The same things were measured in two ways. Each way mixes the same 10 hidden numbers, adds some noise and spreads widely along 5 directions of its own, which tell nothing about the thing.
Some things both ways: the first way, then the second way.
[26,60,-31,-24,-12,-13,-18,-6,7,-9,-31,-4,10,-2,11,-27,-29,6]
[3,11,3,-6,10,6,24,6,-5,-7,25,12,8,24,16,-17,-30,-23,23,-6,-5]

[-15,-17,79,-4,26,8,0,-1,5,-11,16,23,-11,-25,-16,-23,23,-12]
[-1,-5,-19,-12,-21,10,-25,6,32,-43,6,11,-18,5,-17,16,3,-9,-16,31,13]

[-11,14,-8,-33,-8,26,-2,33,16,-21,-22,4,-18,-87,-27,-46,-42,9]
[-11,-3,-10,8,-13,-45,50,-5,16,-46,17,41,-29,-11,12,11,-59,-36,13,69,45]

[10,51,-33,-48,-15,-2,-22,8,-14,-43,-25,-3,-25,11,26,-30,-46,23]
[34,-37,-15,-24,9,24,-39,-6,-2,-10,-49,-5,-15,-3,-2,-19,8,25,-13,2,-9]

[9,12,29,-29,1,-24,-15,-27,2,27,-21,13,30,1,26,-11,-12,-21]
[1,-24,3,-19,-11,-2,-8,-12,11,-26,8,-23,15,12,30,-25,-13,-23,2,-14,-17]

[-21,8,20,-3,-6,-7,-2,-23,-27,6,-5,26,6,14,32,25,-23,-26]
[1,-14,5,-15,-15,25,-25,-9,8,-19,15,-10,12,4,-9,-4,-12,-12,6,-5,-8]

[-18,4,45,-10,28,-15,18,22,36,7,21,3,10,-21,-10,-38,18,26]
[-5,5,37,47,-6,-5,22,35,16,5,31,9,-5,43,30,3,-36,0,19,-1,-27]

[2,24,-22,-42,2,-42,-21,-34,-18,35,-5,-6,31,8,34,-13,-27,-9]
[18,31,15,13,-41,29,-23,35,4,-16,0,25,-19,0,4,-13,-21,-11,-2,-24,-5]

[12,21,-3,-3,12,-22,6,5,-5,12,18,11,29,29,6,-3,25,12]
[19,40,18,13,-12,38,-13,24,-10,-29,20,26,4,32,-7,8,8,23,9,-25,-18]

[7,7,0,-35,19,-35,8,-5,5,15,8,-5,-11,9,-16,-18,-15,28]
[24,-23,0,-8,6,-10,-3,-15,3,-38,-11,13,-16,15,15,-2,-12,-9,9,31,15]

[13,8,-16,5,-25,-54,2,-30,42,52,-19,-13,6,8,-3,22,-21,-10]
[29,33,-30,3,-43,-1,18,21,-17,-34,-9,28,-19,-3,-13,6,-19,48,-13,-26,54]

[12,-44,4,-21,0,-25,5,-8,-3,4,9,2,-22,-19,7,12,-22,-40]
[1,-5,-23,10,-5,-7,3,9,-28,-1,5,3,24,38,15,-6,-4,19,-11,-52,12]

[-2,-8,14,-10,-7,-12,-12,-30,-2,1,23,32,-19,-6,-21,-3,-15,-4]
[0,-21,-4,-16,10,11,-2,-27,5,-19,19,-20,26,2,-27,-9,-17,-7,21,-5,8]

[-50,-4,12,-62,40,7,1,25,-30,-26,37,24,-36,-21,7,-23,-32,-14]
[12,-19,35,12,-13,17,-42,5,-3,22,-5,-10,8,21,24,-20,-16,-22,15,-28,-31]

[3,-7,-12,-30,-3,-40,8,-35,5,58,25,-5,9,-48,33,13,11,20]
[5,10,13,3,8,-4,2,-5,5,10,0,16,-3,14,5,-7,9,4,29,26,-5]

[-1,47,6,-27,-10,2,-23,-17,20,-6,-8,0,-3,-57,-12,-50,-14,19]
[1,15,9,-2,-11,-9,15,9,23,-6,21,12,1,10,-3,20,-25,-20,22,2,15]

[-23,4,17,-19,7,11,-31,35,1,-31,-25,-15,-38,58,-21,-21,-1,3]
[10,-8,-17,-3,-29,9,-45,-1,0,-19,-24,1,-10,-12,-9,-27,25,16,-6,14,4]

[-43,-12,-4,-16,-12,32,-4,29,-19,-26,22,11,-47,-50,27,10,-11,-16]
[22,-11,7,12,20,9,12,-11,-3,1,-20,23,-39,-18,-13,-38,-34,9,30,46,17]

[-1,-2,-12,-24,16,-41,-2,32,35,-6,9,1,-26,62,-3,-3,-25,-20]
[16,13,-22,1,-14,6,15,10,-19,-34,13,9,-12,19,24,-52,-26,7,-2,-16,13]

[1,-2,26,-15,22,18,25,14,-2,8,-35,-20,-30,-63,-53,9,-17,-24]
[11,-10,-3,52,-36,-22,7,49,-35,20,-38,50,-6,-11,11,42,-58,6,-18,-46,25]

[6,0,-3,-30,4,1,-19,40,2,-21,-20,-27,2,11,-7,-56,-3,17]
[-31,6,-6,11,-10,4,-25,1,7,-4,23,6,11,35,21,-22,38,-6,-1,12,-21]

[1,30,37,3,10,-3,-10,-5,23,9,-31,-17,-2,-8,-19,-13,6,-25]
[33,-35,14,-16,-12,-8,-11,-15,-10,-1,-33,-33,25,27,42,2,-7,15,-8,-92,11]

[4,23,-3,-3,-21,6,-8,24,10,-24,-44,-7,11,-9,40,-8,-26,-33]
[9,1,-16,-5,-2,-11,25,2,-10,-26,14,9,1,43,38,-17,-22,5,-4,-22,13]

[-4,49,33,14,-7,-21,-5,11,50,-6,-38,4,39,29,2,-42,-8,8]
[27,7,10,17,-39,27,-4,42,8,-22,7,-12,-6,36,9,7,-26,52,-18,-56,-9]

Other things, the second way, with their names:
(141): [30,32,-7,-10,-31,-15,35,40,20,-38,12,22,-23,4,4,12,-51,0,10,9,16]
(181): [8,21,-8,20,-15,21,15,21,-13,-8,5,21,-10,6,-12,-10,-30,29,-3,-29,16]
(319): [-2,-6,-1,-4,3,-26,19,0,12,34,-9,-4,-6,-6,22,-39,-32,-33,24,-13,17]
(440): [15,19,7,38,-15,13,-6,27,-13,7,-10,31,-24,26,9,-5,-4,35,-3,-21,9]
(173): [-20,19,2,18,-13,17,3,12,16,10,26,26,-19,26,-2,-2,-13,-1,7,10,15]
(654): [11,-2,-2,27,-25,-12,-18,20,-28,19,-23,17,13,10,8,11,-6,16,-4,-35,5]
(51): [3,-11,19,-22,40,-9,25,-38,34,-31,17,18,-18,22,22,-18,-15,-51,37,51,16]
(685): [5,21,5,19,-31,12,9,25,-5,-13,3,20,-2,16,21,2,-22,10,-14,-60,17]
(377): [2,24,9,-33,-1,-5,4,-45,-6,-5,31,21,11,19,17,-15,-12,-46,46,21,24]
(292): [-13,8,4,42,-19,9,10,26,-5,-28,34,18,-3,16,6,-21,-33,-6,-2,-7,-3]
(121): [22,-38,-17,-12,-4,20,-33,-18,-20,-16,-35,0,-11,-11,0,-24,-10,22,-13,19,-4]
(21): [11,10,14,23,9,21,11,13,0,-2,9,22,-14,0,-25,-4,-32,10,27,12,2]
(690): [4,0,-10,25,-10,-34,20,13,-24,-33,-10,27,7,-6,11,-1,-11,-3,4,3,11]
(97): [1,16,-31,7,-6,-23,37,32,-25,1,20,14,20,28,16,-8,-28,4,0,-34,10]
(247): [2,25,-3,7,-12,24,8,10,13,-17,22,13,-18,17,-8,-22,-9,20,5,6,8]
(460): [-15,-6,-10,-14,-9,-16,-19,-26,-3,-47,25,-5,41,44,31,-1,46,-10,-2,5,-20]
(153): [-8,36,-14,18,-33,11,-16,30,-12,-16,-4,40,-1,19,7,10,30,29,-19,-16,-3]
(534): [5,30,8,36,6,2,14,71,-12,68,22,9,8,42,6,-23,-26,14,32,-24,-50]
(676): [-10,-17,-12,14,9,7,-22,11,6,11,-28,27,-24,15,12,-13,23,6,-12,28,-12]
(156): [35,-2,3,-3,10,16,-3,13,-13,6,-5,-4,4,33,-5,-1,-14,31,13,-31,1]
(708): [18,33,-4,28,-29,1,11,49,-20,22,-11,27,-13,2,4,-14,-26,25,4,-38,4]
(589): [12,-5,-13,35,-20,18,7,35,-7,-21,-22,7,-28,1,4,-23,-21,49,-31,-44,15]
(656): [21,-26,-40,-20,27,8,-43,-12,13,-13,-50,24,-49,21,-13,-14,60,44,-15,71,14]
(8): [-5,-18,-11,-31,35,32,-11,-30,1,-16,14,-5,4,15,2,-50,-2,-27,15,12,-10]
(367): [31,9,8,1,-19,-7,7,-11,-5,-20,-17,4,-17,2,17,-32,-6,24,19,3,22]
(114): [41,9,-16,2,-33,17,-25,21,-29,-18,-39,34,-20,6,-5,24,-2,55,-20,-12,15]
(650): [17,-41,2,-13,-20,7,-66,-9,-1,10,-31,-37,19,42,31,-5,38,23,-16,-38,-27]
(525): [-16,-2,11,11,0,-29,25,6,22,7,10,18,2,-7,8,2,-29,-42,27,18,3]
(547): [-5,8,9,-2,-12,12,-6,-18,19,-27,26,23,-3,41,8,31,-3,-6,3,8,23]
(610): [25,2,9,4,-5,34,-21,-5,13,-24,-6,9,-33,17,-9,-20,-3,23,6,12,16]
(206): [-11,-2,-18,8,4,13,-17,10,-2,23,8,1,-1,-10,-30,-43,3,16,22,49,-26]
(480): [34,-34,-22,-28,-2,30,-25,-34,-9,-20,-30,-8,-20,12,-2,-17,-14,35,-14,-16,37]
(99): [10,4,-18,-11,-57,5,-37,11,-10,-51,-14,6,1,6,33,-12,21,13,-34,-21,-9]
(556): [0,-21,8,-37,16,9,-9,-46,15,-16,27,-22,20,14,7,-34,-12,-40,36,21,-6]
(674): [23,-14,13,-5,-11,-6,-4,-6,19,-58,0,-7,-5,-2,6,0,-12,-3,11,23,-9]
(332): [13,10,2,18,9,15,30,9,-14,-33,18,24,-16,38,26,-23,-32,8,5,-15,16]
(305): [-5,-38,15,12,-7,9,-38,-15,12,-1,-7,-6,-5,23,21,-12,-4,-15,-4,3,-4]
(384): [5,47,4,28,-32,-3,21,67,7,27,29,14,7,49,5,27,-24,26,3,-65,-2]
(304): [13,20,1,2,-15,31,14,-3,1,-34,25,4,-1,2,-33,-3,-19,36,11,-13,24]
(418): [22,-8,-1,28,3,24,19,28,-14,13,-41,4,-18,-24,-13,-35,-37,44,-4,-64,15]
(359): [4,1,6,-6,-11,14,-21,-1,13,-11,7,8,-7,34,19,-4,2,-1,2,7,-7]
(100): [-9,6,-15,12,11,-8,47,5,5,-4,24,3,-6,37,14,-26,-20,29,9,-8,22]
(174): [17,1,19,10,-6,11,9,6,-5,-10,3,4,-8,-15,1,-37,-48,-18,28,4,-8]
(436): [-8,-25,-17,-9,5,-27,15,-14,-7,13,0,-18,24,33,30,-13,1,8,3,-25,8]
(700): [-9,-22,-30,-4,6,26,1,-19,12,-30,-17,17,-37,-11,-8,-34,-8,12,-22,17,36]
(375): [37,-4,21,-24,-17,2,-20,-16,21,-43,-1,-24,17,19,-3,19,15,10,15,-19,1]
(531): [-5,-3,15,-31,14,15,-14,-45,8,-6,35,-6,21,23,4,-19,-3,-36,38,26,-10]
(457): [12,8,9,30,-43,4,-5,14,17,-55,8,11,-29,-2,2,-17,-19,13,-3,21,13]
(296): [-15,4,32,-15,-10,-4,14,-37,20,-36,57,-13,26,35,43,-21,-22,-50,32,3,-8]
(313): [16,24,-21,7,-41,-14,-17,10,0,-58,10,33,-24,48,31,4,22,19,-16,35,18]
(183): [30,21,10,16,-14,-13,3,38,-18,15,-24,34,2,4,7,23,-13,17,18,-12,-14]
(649): [-7,-27,-4,-10,40,0,-1,-9,5,22,-1,4,14,29,0,3,5,-1,17,14,-13]
(408): [24,6,-2,-23,-4,11,5,-3,8,-44,0,14,-17,9,13,-11,-14,1,8,21,2]
(586): [13,3,20,0,-36,20,-9,-5,18,-50,26,0,-1,-1,-11,12,-39,-20,7,-13,21]
(140): [11,-6,17,20,-8,-21,17,16,-2,19,-9,15,-3,22,36,7,-33,-4,15,-17,1]
(592): [18,-32,-14,-21,26,-10,12,-17,10,-3,3,-35,8,37,9,-28,-3,18,16,0,3]
(563): [-9,-16,-25,-37,20,-15,11,-17,-4,23,15,-12,42,32,0,18,-7,-20,13,-41,16]
(552): [8,-8,-6,-6,20,1,17,-2,5,-6,-15,16,-12,-11,-1,-18,-17,-10,16,12,7]
(463): [7,4,-7,-14,-2,25,-12,-11,-5,-26,29,-7,9,36,5,-26,3,8,7,-9,-2]
(512): [-6,-10,-26,-18,6,10,-10,-20,-8,-5,3,-15,17,18,0,-44,22,17,2,-15,1]
(417): [-4,-8,-7,-25,3,-22,17,-32,4,-54,32,-27,40,14,13,-32,16,-11,22,3,-4]

Some of these things the first way, each followed by its name:
[-28,-10,-7,-23,22,-5,11,22,8,-21,72,24,-51,-27,-20,-14,-5,19] => (21)
[-13,30,64,-17,29,-3,-7,20,21,-15,-54,-19,-4,44,-29,-41,2,11] => (650)
[-12,22,-17,-40,5,-7,10,30,2,-24,-20,10,-27,23,-13,-9,-50,17] => (121)
[-5,-18,-3,8,3,-36,16,29,62,-5,40,-10,-35,-3,-4,-8,-3,2] => (100)
[21,-4,-25,-5,-4,-37,9,-1,-1,14,10,-12,21,5,33,7,-16,-18] => (332)
[-5,-43,-13,-3,-14,-23,-10,6,-6,1,19,-14,-6,11,43,9,-27,-29] => (589)
[-27,-16,-20,-45,30,-40,14,22,40,5,63,10,-65,-8,-7,6,-20,-2] => (708)
[-48,-26,17,-18,-4,17,-21,38,-2,-14,3,15,3,-14,4,-41,-8,-6] => (457)
[33,-21,27,-28,11,-42,2,-23,17,17,9,-37,-13,-12,15,-24,29,36] => (656)
[-31,-22,46,-23,38,3,18,68,31,-20,-14,-2,-5,3,-22,-33,13,0] => (313)
[2,50,-30,-10,-16,-6,-2,-1,-11,-10,-28,-29,28,-34,-1,-50,-47,21] => (547)
[18,3,-17,2,-20,-32,-2,-27,10,31,-3,-7,17,-18,17,10,-17,-20] => (181)
[6,30,13,-35,-25,10,-36,-8,-11,2,-30,21,41,-32,15,-52,-3,26] => (674)
[25,-31,8,-10,12,-29,-2,4,4,35,-7,-15,-19,41,-32,29,18,7] => (690)
[-33,-2,7,-23,2,14,-15,8,-17,-8,16,30,-22,-8,26,17,-9,-28] => (174)
[-36,7,-4,-43,-13,7,-29,-5,-14,-19,36,43,-12,-34,28,-35,-16,16] => (375)
[-2,-13,17,-22,3,33,-14,14,-39,-42,23,33,-13,-43,44,0,1,-55] => (8)
[19,-5,15,0,11,-32,-12,0,10,16,-17,-18,26,45,-38,-28,-1,3] => (292)
[11,10,-13,-6,17,-35,5,19,30,15,-4,-48,-2,12,-30,-30,3,23] => (440)
[-31,0,3,6,-10,15,-2,18,-13,-26,5,-17,-16,-33,32,-6,-18,-24] => (173)
[-44,3,-1,-27,3,18,10,32,-2,-27,8,1,-42,-43,32,5,-25,-13] => (140)
[-22,57,10,-1,-24,-17,-9,-9,36,-7,-17,19,-16,34,49,21,-22,1] => (141)
[-12,-2,-12,-8,-31,6,-13,1,10,5,17,36,23,-82,-1,-35,-11,-10] => (304)
[-29,-2,7,-43,10,-29,5,5,23,-29,50,27,-71,14,56,18,-11,5] => (534)
[-26,9,22,0,4,11,-12,18,0,-20,5,-6,0,-11,8,-35,9,-6] => (610)
[1,-4,-13,-21,4,-4,-2,10,6,10,13,-1,15,-67,11,-27,-17,-36] => (685)
[29,7,-8,-16,-3,-4,-32,4,35,6,16,-16,-10,-68,-33,-55,11,-6] => (418)
[-4,-7,-15,-15,29,-16,19,62,24,-9,18,-18,-22,22,-21,-7,8,19] => (153)
[-27,0,0,-10,6,-4,1,41,33,-23,38,15,-16,-29,-1,-37,-2,5] => (247)
[18,-15,49,3,15,-24,12,-4,43,15,-4,12,-26,5,-8,34,15,-40] => (97)
